The rows come from 5 hidden closed curves, with some noise, and rows from the same curve form a group. Each curve winds through 8 dimensions. The rows are also pushed far along 5 directions, which tell nothing about the answers.
(in the rows, 128 means zero)
Some rows, each with its group after it:
79; 100; 140; 108; 143; 111; 134; 140; 108; 100; 134; 141; 147; 127; 114; 114; 140; 94; 136 : q_161
104; 121; 161; 128; 127; 124; 148; 102; 118; 126; 133; 151; 106; 120; 127; 136; 142; 124; 86 : q_67
92; 105; 158; 132; 111; 122; 151; 102; 113; 112; 140; 158; 99; 130; 114; 118; 150; 103; 99 : q_161
141; 75; 106; 104; 127; 126; 123; 149; 103; 92; 134; 151; 140; 142; 118; 102; 121; 116; 154 : q_67
158; 95; 134; 144; 124; 100; 117; 79; 111; 116; 151; 119; 168; 109; 147; 156; 134; 137; 91 : q_849
154; 107; 132; 143; 133; 130; 121; 110; 125; 103; 139; 127; 159; 136; 149; 132; 129; 135; 121 : q_67
117; 79; 138; 107; 159; 121; 155; 142; 105; 87; 140; 133; 149; 115; 124; 121; 104; 127; 112 : q_654
87; 153; 130; 113; 114; 172; 152; 154; 144; 138; 107; 133; 87; 140; 125; 116; 140; 105; 149 : q_246
172; 123; 77; 143; 81; 90; 58; 97; 124; 128; 137; 124; 124; 165; 132; 112; 149; 129; 169 : q_246
165; 138; 122; 139; 129; 127; 158; 111; 125; 143; 137; 142; 127; 126; 122; 129; 116; 145; 109 : q_849
116; 134; 146; 133; 116; 113; 133; 74; 133; 152; 125; 116; 106; 113; 135; 160; 154; 125; 89 : q_849
150; 150; 90; 140; 86; 126; 59; 117; 135; 128; 125; 109; 120; 168; 135; 100; 150; 111; 177 : q_654
90; 120; 148; 126; 115; 126; 130; 115; 126; 116; 128; 119; 76; 117; 111; 128; 132; 101; 134 : q_654
150; 117; 153; 143; 126; 141; 138; 124; 120; 137; 131; 142; 149; 101; 142; 144; 121; 145; 87 : q_849
105; 137; 132; 110; 114; 139; 126; 132; 114; 126; 119; 122; 107; 138; 128; 96; 133; 107; 134 : q_246
101; 149; 114; 116; 121; 120; 84; 138; 136; 125; 123; 109; 105; 149; 120; 115; 140; 119; 153 : q_654
179; 130; 124; 136; 127; 155; 124; 137; 124; 119; 136; 155; 139; 141; 140; 118; 115; 158; 107 : q_849
181; 168; 97; 129; 125; 127; 102; 119; 149; 164; 122; 122; 121; 149; 138; 155; 127; 173; 133 : q_849
102; 105; 98; 86; 125; 131; 128; 166; 110; 107; 128; 153; 130; 153; 118; 88; 134; 116; 139 : q_161
112; 107; 163; 130; 141; 136; 183; 117; 127; 139; 122; 140; 132; 104; 119; 149; 137; 112; 110 : q_654
158; 133; 137; 129; 161; 136; 159; 128; 137; 133; 131; 134; 138; 118; 130; 155; 105; 161; 103 : q_246
133; 131; 150; 156; 129; 105; 120; 88; 118; 109; 154; 123; 149; 124; 138; 139; 129; 129; 100 : q_246
128; 134; 110; 113; 134; 113; 108; 142; 123; 137; 120; 131; 150; 144; 129; 115; 138; 123; 152 : q_161
54; 103; 149; 86; 163; 116; 142; 161; 119; 115; 107; 108; 113; 114; 110; 105; 122; 98; 141 : q_67
168; 99; 109; 106; 153; 133; 160; 151; 106; 115; 135; 153; 172; 125; 127; 115; 102; 143; 122 : q_161
111; 152; 125; 147; 75; 140; 110; 76; 145; 116; 150; 142; 56; 148; 129; 141; 164; 119; 103 : q_67
192; 117; 117; 132; 137; 163; 150; 137; 124; 121; 138; 165; 165; 136; 142; 118; 115; 155; 101 : q_849
86; 130; 132; 143; 89; 148; 130; 135; 127; 95; 147; 156; 81; 143; 115; 98; 139; 101; 133 : q_67
175; 85; 133; 128; 110; 124; 120; 97; 93; 114; 141; 143; 152; 131; 134; 100; 130; 127; 93 : q_654
170; 143; 126; 139; 102; 170; 137; 106; 142; 156; 119; 142; 125; 135; 157; 141; 148; 148; 96 : q_654
100; 114; 144; 122; 109; 133; 128; 121; 127; 131; 128; 128; 94; 108; 106; 137; 143; 101; 118 : q_161
110; 142; 106; 129; 90; 134; 111; 113; 134; 119; 136; 112; 100; 146; 123; 118; 147; 98; 154 : q_246
115; 106; 134; 119; 127; 106; 130; 121; 101; 107; 138; 146; 138; 144; 125; 102; 135; 114; 129 : q_246
85; 127; 150; 133; 145; 133; 141; 155; 135; 118; 123; 122; 137; 106; 129; 134; 119; 118; 136 : q_849
175; 132; 118; 130; 125; 117; 88; 117; 127; 155; 110; 107; 152; 127; 145; 140; 130; 139; 146 : q_654
178; 137; 84; 106; 112; 113; 79; 122; 113; 151; 110; 119; 131; 164; 146; 90; 132; 147; 145 : q_67
154; 160; 99; 102; 145; 145; 137; 171; 135; 156; 102; 142; 119; 157; 133; 104; 109; 159; 155 : q_654
168; 117; 137; 170; 105; 124; 115; 80; 127; 110; 158; 133; 145; 121; 140; 154; 135; 134; 107 : q_67
119; 73; 162; 131; 135; 112; 122; 116; 96; 92; 147; 134; 176; 103; 137; 135; 133; 114; 98 : q_246
158; 128; 136; 150; 98; 109; 127; 82; 114; 149; 141; 121; 128; 110; 123; 140; 134; 120; 112 : q_246
117; 117; 136; 121; 147; 117; 153; 137; 118; 111; 144; 144; 128; 123; 116; 130; 111; 141; 105 : q_849
89; 113; 144; 129; 102; 127; 142; 122; 114; 101; 155; 166; 89; 135; 106; 118; 140; 115; 99 : q_654
140; 150; 122; 139; 172; 109; 140; 139; 150; 150; 118; 110; 179; 122; 138; 161; 117; 152; 147 : q_161
120; 121; 113; 145; 92; 106; 97; 80; 138; 117; 144; 123; 95; 140; 133; 144; 156; 125; 122 : q_246
140; 102; 128; 143; 76; 154; 140; 101; 115; 102; 158; 162; 94; 129; 120; 119; 142; 115; 94 : q_161
117; 125; 141; 134; 74; 165; 130; 117; 126; 126; 140; 168; 81; 137; 124; 125; 158; 120; 92 : q_246
56; 96; 146; 126; 148; 99; 136; 150; 117; 88; 133; 116; 135; 121; 114; 101; 120; 94; 153 : q_161
78; 114; 172; 135; 124; 124; 138; 98; 120; 102; 133; 116; 90; 106; 114; 124; 135; 82; 121 : q_161
154; 148; 95; 105; 111; 129; 99; 127; 127; 157; 106; 122; 104; 158; 137; 98; 136; 142; 139 : q_67
96; 104; 144; 138; 111; 99; 83; 114; 116; 112; 129; 102; 132; 113; 128; 122; 143; 91; 149 : q_246
132; 126; 140; 126; 168; 131; 131; 138; 130; 106; 132; 120; 162; 125; 147; 145; 112; 151; 114 : q_246
157; 96; 117; 118; 133; 135; 155; 131; 111; 101; 147; 168; 148; 155; 129; 107; 124; 145; 105 : q_67
125; 112; 132; 128; 93; 141; 163; 102; 110; 111; 157; 171; 96; 144; 110; 119; 145; 118; 90 : q_246
114; 126; 154; 129; 129; 151; 148; 138; 122; 120; 124; 143; 114; 128; 126; 102; 123; 118; 115 : q_654
147; 91; 157; 146; 151; 83; 131; 86; 107; 111; 153; 120; 173; 94; 138; 158; 115; 145; 79 : q_246
85; 139; 100; 112; 101; 118; 99; 146; 132; 129; 125; 122; 82; 129; 102; 117; 138; 98; 165 : q_67
180; 121; 116; 133; 113; 124; 107; 100; 108; 130; 141; 138; 154; 130; 152; 124; 130; 151; 90 : q_161
129; 137; 136; 146; 125; 82; 102; 86; 127; 149; 124; 99; 139; 120; 135; 151; 142; 119; 146 : q_849
110; 148; 124; 123; 97; 158; 132; 126; 133; 125; 136; 161; 92; 148; 122; 118; 153; 113; 116 : q_161
138; 148; 148; 134; 161; 110; 123; 137; 128; 146; 117; 114; 150; 111; 138; 147; 106; 152; 130 : q_654
129; 172; 130; 150; 102; 144; 105; 109; 151; 140; 130; 115; 76; 129; 121; 135; 133; 126; 126 : q_161
87; 127; 146; 134; 149; 125; 159; 117; 143; 112; 132; 106; 115; 106; 120; 148; 123; 109; 128 : q_849
147; 85; 153; 137; 144; 109; 114; 104; 106; 92; 149; 116; 162; 104; 141; 142; 113; 133; 97 : q_654
162; 170; 111; 140; 140; 142; 109; 130; 158; 162; 114; 105; 144; 124; 135; 148; 128; 141; 142 : q_849
110; 154; 122; 113; 107; 177; 148; 171; 134; 139; 126; 169; 88; 135; 100; 107; 133; 112; 135 : q_161
67; 124; 166; 146; 118; 83; 144; 66; 127; 130; 137; 99; 87; 97; 107; 155; 149; 86; 114 : q_849
148; 101; 138; 155; 135; 98; 100; 91; 116; 89; 157; 101; 167; 108; 146; 145; 117; 129; 114 : q_849
149; 131; 113; 102; 181; 141; 161; 173; 131; 128; 115; 143; 170; 143; 143; 117; 100; 169; 126 : q_67
119; 140; 113; 129; 105; 124; 90; 137; 139; 161; 104; 96; 128; 126; 132; 120; 147; 111; 161 : q_67
118; 141; 132; 136; 88; 128; 91; 90; 144; 153; 115; 104; 80; 125; 133; 146; 161; 116; 124 : q_161
104; 137; 164; 126; 159; 162; 187; 140; 143; 135; 115; 146; 127; 120; 134; 141; 129; 133; 105 : q_654
86; 132; 143; 118; 135; 129; 113; 143; 128; 116; 118; 118; 108; 128; 124; 106; 130; 109; 137 : q_849
121; 116; 131; 113; 84; 155; 126; 115; 114; 113; 138; 175; 63; 155; 119; 101; 152; 125; 90 : q_67
159; 116; 138; 127; 161; 141; 150; 134; 122; 116; 135; 153; 172; 111; 155; 156; 110; 168; 88 : q_67
108; 158; 114; 125; 128; 131; 146; 136; 150; 154; 123; 131; 116; 141; 111; 138; 145; 123; 143 : q_654

New rows, each followed by its group:
119; 125; 122; 132; 154; 101; 121; 138; 130; 121; 130; 99; 158; 118; 134; 131; 109; 138; 136 : q_161
134; 112; 143; 110; 166; 151; 164; 160; 118; 123; 112; 134; 179; 116; 151; 130; 111; 135; 124 : q_246
133; 138; 133; 149; 94; 118; 99; 95; 117; 127; 145; 126; 120; 118; 116; 127; 144; 96; 127 : q_161
142; 90; 136; 137; 135; 105; 136; 120; 92; 90; 150; 139; 162; 121; 122; 99; 108; 109; 130 : q_161
114; 119; 138; 142; 120; 119; 123; 111; 137; 126; 124; 103; 104; 114; 128; 134; 127; 122; 131 : q_161
157; 104; 152; 144; 150; 118; 152; 122; 120; 149; 123; 119; 193; 96; 144; 150; 119; 142; 100 : q_67
102; 122; 122; 137; 79; 135; 130; 121; 129; 121; 146; 159; 78; 146; 105; 112; 151; 116; 113 : q_161
151; 144; 152; 140; 136; 133; 151; 104; 125; 144; 138; 143; 142; 103; 125; 159; 130; 134; 88 : q_161
112; 101; 123; 147; 132; 68; 91; 94; 115; 97; 150; 86; 166; 118; 133; 130; 129; 112; 137 : q_161
115; 163; 127; 151; 98; 142; 117; 96; 153; 137; 133; 116; 79; 133; 113; 128; 153; 100; 129 : q_849
113; 131; 153; 132; 125; 136; 134; 109; 126; 123; 125; 121; 98; 115; 124; 125; 129; 106; 124 : q_161
144; 130; 104; 99; 162; 152; 150; 191; 140; 145; 100; 125; 141; 141; 119; 107; 102; 142; 168 : q_67
154; 111; 133; 137; 131; 150; 165; 129; 121; 129; 132; 151; 155; 110; 133; 121; 120; 127; 107 : q_849
142; 128; 118; 144; 133; 85; 97; 97; 114; 99; 150; 119; 148; 142; 133; 120; 124; 124; 143 : q_67
139; 140; 127; 133; 140; 114; 129; 128; 128; 152; 115; 124; 164; 130; 135; 133; 136; 129; 143 : q_654
80; 117; 140; 132; 119; 146; 144; 129; 134; 100; 133; 138; 101; 132; 114; 106; 144; 84; 140 : q_849
101; 164; 127; 141; 144; 98; 91; 113; 158; 136; 122; 76; 123; 127; 124; 157; 136; 119; 159 : q_161
115; 117; 131; 135; 119; 116; 108; 118; 129; 137; 120; 98; 133; 101; 120; 134; 137; 95; 148 : q_849
92; 116; 167; 121; 127; 163; 169; 134; 122; 116; 134; 160; 99; 106; 124; 131; 130; 127; 68 : q_161
168; 130; 91; 135; 108; 110; 89; 112; 127; 131; 132; 117; 149; 146; 155; 136; 132; 150; 147 : q_849
154; 160; 139; 151; 124; 155; 154; 108; 146; 154; 133; 134; 129; 118; 143; 150; 127; 158; 80 : q_654
143; 166; 143; 145; 104; 148; 126; 98; 137; 158; 129; 123; 111; 118; 141; 150; 140; 140; 89 : q_246
157; 107; 124; 123; 110; 158; 142; 125; 103; 96; 152; 186; 140; 149; 139; 105; 135; 136; 89 : q_161
104; 127; 155; 151; 146; 86; 121; 91; 128; 107; 149; 110; 149; 118; 137; 160; 134; 126; 113 : q_849
139; 107; 141; 151; 109; 150; 151; 116; 120; 98; 155; 179; 136; 137; 138; 132; 139; 132; 100 : q_67
153; 166; 119; 128; 160; 139; 146; 140; 143; 143; 122; 123; 140; 131; 138; 133; 104; 156; 127 : q_161
130; 110; 103; 112; 173; 102; 132; 149; 125; 112; 125; 101; 184; 123; 132; 124; 106; 127; 164 : q_849
181; 107; 137; 149; 107; 141; 143; 101; 115; 133; 148; 152; 155; 109; 140; 154; 129; 146; 84 : q_246
132; 150; 120; 130; 157; 121; 101; 146; 145; 138; 104; 91; 150; 121; 153; 133; 110; 144; 160 : q_246
157; 86; 156; 136; 169; 117; 179; 118; 110; 119; 141; 143; 195; 107; 136; 144; 111; 148; 83 : q_67
139; 101; 130; 108; 134; 135; 119; 142; 109; 119; 122; 133; 148; 133; 126; 97; 128; 121; 121 : q_654
102; 112; 163; 147; 119; 102; 129; 73; 114; 108; 149; 129; 137; 110; 127; 148; 155; 96; 98 : q_161
68; 89; 158; 125; 122; 129; 144; 130; 110; 98; 129; 129; 117; 105; 120; 107; 136; 82; 126 : q_849
102; 133; 126; 113; 124; 160; 165; 137; 135; 118; 126; 148; 91; 136; 116; 121; 135; 110; 133 : q_161
83; 134; 157; 148; 114; 83; 100; 75; 126; 123; 142; 108; 111; 110; 121; 154; 156; 97; 116 : q_67
116; 140; 102; 127; 97; 97; 67; 110; 134; 127; 132; 104; 89; 151; 109; 118; 146; 110; 161 : q_246
94; 126; 153; 127; 138; 137; 172; 123; 136; 132; 126; 137; 93; 108; 125; 141; 122; 134; 94 : q_246
143; 157; 115; 144; 91; 120; 77; 101; 130; 142; 121; 106; 106; 153; 135; 95; 146; 113; 152 : q_654
168; 85; 97; 96; 108; 129; 134; 128; 91; 117; 133; 175; 135; 169; 128; 79; 138; 135; 116 : q_654
76; 101; 164; 113; 155; 146; 183; 134; 138; 116; 118; 134; 102; 100; 126; 152; 127; 121; 102 : q_246
166; 133; 156; 146; 147; 118; 145; 94; 117; 139; 143; 134; 168; 96; 132; 165; 122; 136; 86 : q_161
106; 115; 133; 108; 166; 130; 151; 156; 123; 94; 128; 143; 132; 132; 123; 119; 110; 127; 142 : q_67
166; 117; 85; 99; 153; 154; 122; 179; 127; 107; 122; 134; 157; 150; 141; 105; 100; 154; 154 : q_161
169; 148; 126; 142; 100; 142; 136; 87; 129; 157; 132; 131; 107; 115; 133; 143; 132; 138; 97 : q_161
136; 125; 85; 110; 128; 122; 113; 175; 131; 137; 112; 152; 124; 156; 124; 100; 122; 150; 165 : q_246
97; 135; 153; 137; 103; 146; 137; 123; 127; 118; 143; 141; 99; 125; 106; 132; 146; 97; 119 : q_246
122; 109; 140; 132; 129; 137; 161; 114; 110; 84; 156; 161; 118; 137; 125; 106; 120; 122; 97 : q_161
147; 75; 126; 113; 159; 106; 156; 145; 100; 111; 134; 139; 175; 114; 120; 119; 102; 135; 127 : q_161
92; 115; 157; 138; 95; 152; 145; 124; 114; 102; 149; 163; 91; 115; 102; 113; 140; 86; 108 : q_161
69; 90; 157; 125; 139; 113; 165; 129; 120; 101; 135; 149; 103; 111; 114; 125; 128; 114; 107 : q_246
142; 140; 141; 116; 152; 170; 181; 153; 128; 121; 129; 166; 110; 129; 124; 114; 100; 152; 95 : q_161
179; 106; 117; 129; 107; 149; 134; 116; 108; 114; 137; 161; 133; 160; 131; 87; 132; 131; 117 : q_654
82; 108; 162; 144; 138; 136; 154; 142; 125; 96; 141; 127; 134; 101; 117; 126; 117; 100; 123 : q_654
110; 122; 108; 101; 119; 133; 120; 166; 114; 115; 129; 170; 119; 156; 119; 96; 136; 127; 137 : q_67
110; 115; 154; 143; 138; 136; 139; 140; 118; 95; 145; 143; 134; 111; 127; 124; 112; 125; 108 : q_67
101; 111; 124; 114; 124; 95; 81; 129; 119; 126; 122; 91; 132; 111; 109; 125; 137; 92; 161 : q_161
176; 145; 83; 114; 115; 121; 81; 132; 121; 147; 123; 122; 154; 149; 147; 110; 130; 151; 135 : q_161
140; 108; 96; 119; 120; 127; 114; 131; 126; 105; 130; 129; 127; 160; 145; 103; 127; 145; 136 : q_161
112; 122; 117; 100; 155; 143; 163; 168; 126; 107; 129; 142; 119; 141; 113; 107; 105; 132; 140 : q_246
126; 162; 106; 107; 148; 168; 178; 181; 154; 164; 109; 161; 128; 148; 117; 128; 127; 151; 133 : q_654
149; 142; 135; 137; 137; 131; 133; 110; 132; 140; 121; 127; 149; 137; 148; 132; 135; 137; 122 : q_654
118; 195; 123; 152; 124; 127; 105; 139; 170; 183; 102; 102; 108; 126; 127; 154; 137; 133; 169 : q_246
113; 138; 142; 146; 151; 117; 156; 117; 144; 138; 131; 104; 148; 103; 119; 152; 123; 116; 128 : q_654
140; 164; 137; 177; 77; 158; 130; 85; 156; 138; 148; 152; 86; 131; 134; 164; 156; 132; 102 : q_67
184; 124; 128; 137; 117; 134; 100; 121; 114; 136; 131; 135; 150; 127; 153; 118; 117; 163; 94 : q_161
128; 126; 155; 146; 108; 130; 126; 103; 116; 132; 135; 141; 128; 113; 137; 130; 141; 121; 94 : q_161
160; 153; 110; 138; 139; 113; 115; 118; 130; 126; 136; 132; 140; 146; 137; 129; 118; 149; 138 : q_67
138; 138; 131; 140; 108; 162; 152; 137; 133; 127; 134; 154; 105; 135; 122; 123; 123; 128; 129 : q_246
172; 122; 100; 132; 99; 112; 104; 86; 113; 115; 147; 144; 125; 172; 132; 104; 145; 131; 126 : q_654
112; 121; 151; 121; 169; 141; 189; 146; 138; 130; 117; 139; 124; 110; 123; 146; 109; 137; 122 : q_246
102; 133; 111; 122; 112; 141; 112; 145; 136; 108; 124; 143; 99; 161; 135; 101; 140; 126; 147 : q_246
73; 114; 162; 122; 146; 115; 162; 137; 116; 104; 145; 148; 109; 111; 101; 132; 119; 118; 103 : q_654
81; 121; 151; 108; 170; 122; 157; 177; 125; 127; 119; 135; 135; 88; 105; 143; 105; 120; 130 : q_67
116; 185; 110; 125; 107; 133; 89; 141; 155; 170; 100; 111; 69; 149; 119; 117; 138; 129; 165 : q_246
112; 105; 135; 135; 130; 98; 130; 99; 118; 107; 145; 120; 139; 133; 117; 125; 139; 110; 122 : q_67
99; 114; 142; 93; 162; 162; 156; 174; 121; 107; 118; 126; 155; 123; 130; 125; 117; 114; 132 : q_246
111; 87; 135; 106; 160; 101; 147; 146; 103; 106; 135; 139; 156; 123; 116; 112; 113; 128; 116 : q_161
89; 115; 136; 113; 150; 128; 145; 143; 125; 92; 129; 137; 111; 132; 119; 118; 120; 112; 143 : q_67
146; 129; 125; 134; 167; 124; 161; 146; 136; 133; 128; 139; 178; 128; 138; 149; 114; 156; 130 : q_161
114; 111; 132; 155; 105; 109; 116; 107; 127; 103; 156; 136; 118; 126; 116; 136; 139; 114; 126 : q_246
109; 145; 139; 128; 128; 116; 116; 122; 142; 154; 116; 119; 102; 118; 121; 149; 140; 132; 121 : q_246
157; 99; 95; 98; 108; 160; 132; 148; 109; 104; 141; 178; 130; 155; 122; 104; 136; 126; 125 : q_161
160; 153; 106; 100; 138; 170; 151; 181; 128; 149; 119; 172; 136; 141; 117; 113; 116; 149; 128 : q_161
83; 136; 136; 112; 131; 122; 129; 119; 138; 133; 123; 108; 97; 119; 119; 145; 140; 116; 116 : q_246
138; 85; 110; 107; 114; 152; 161; 132; 106; 87; 147; 176; 113; 148; 130; 103; 124; 134; 103 : q_67
88; 118; 155; 111; 113; 148; 156; 119; 125; 122; 128; 162; 70; 132; 117; 133; 150; 120; 93 : q_654
105; 156; 126; 90; 168; 141; 143; 184; 139; 158; 94; 135; 125; 131; 125; 125; 118; 145; 140 : q_67
161; 113; 115; 124; 102; 130; 102; 122; 110; 139; 119; 134; 148; 141; 141; 101; 143; 124; 131 : q_654
118; 151; 162; 138; 138; 129; 164; 107; 138; 161; 122; 135; 119; 110; 125; 162; 139; 132; 99 : q_246
109; 109; 137; 109; 112; 169; 149; 145; 132; 129; 119; 161; 89; 133; 125; 128; 144; 130; 104 : q_161
113; 131; 109; 115; 106; 150; 113; 149; 132; 118; 120; 134; 99; 163; 111; 82; 143; 99; 166 : q_654
134; 105; 110; 128; 138; 94; 91; 123; 120; 97; 136; 101; 152; 136; 129; 126; 118; 119; 171 : q_849
136; 119; 121; 103; 177; 98; 123; 162; 119; 132; 111; 113; 168; 123; 128; 136; 101; 142; 166 : q_654
103; 82; 159; 152; 101; 101; 124; 85; 106; 114; 143; 113; 143; 104; 126; 126; 151; 88; 108 : q_67
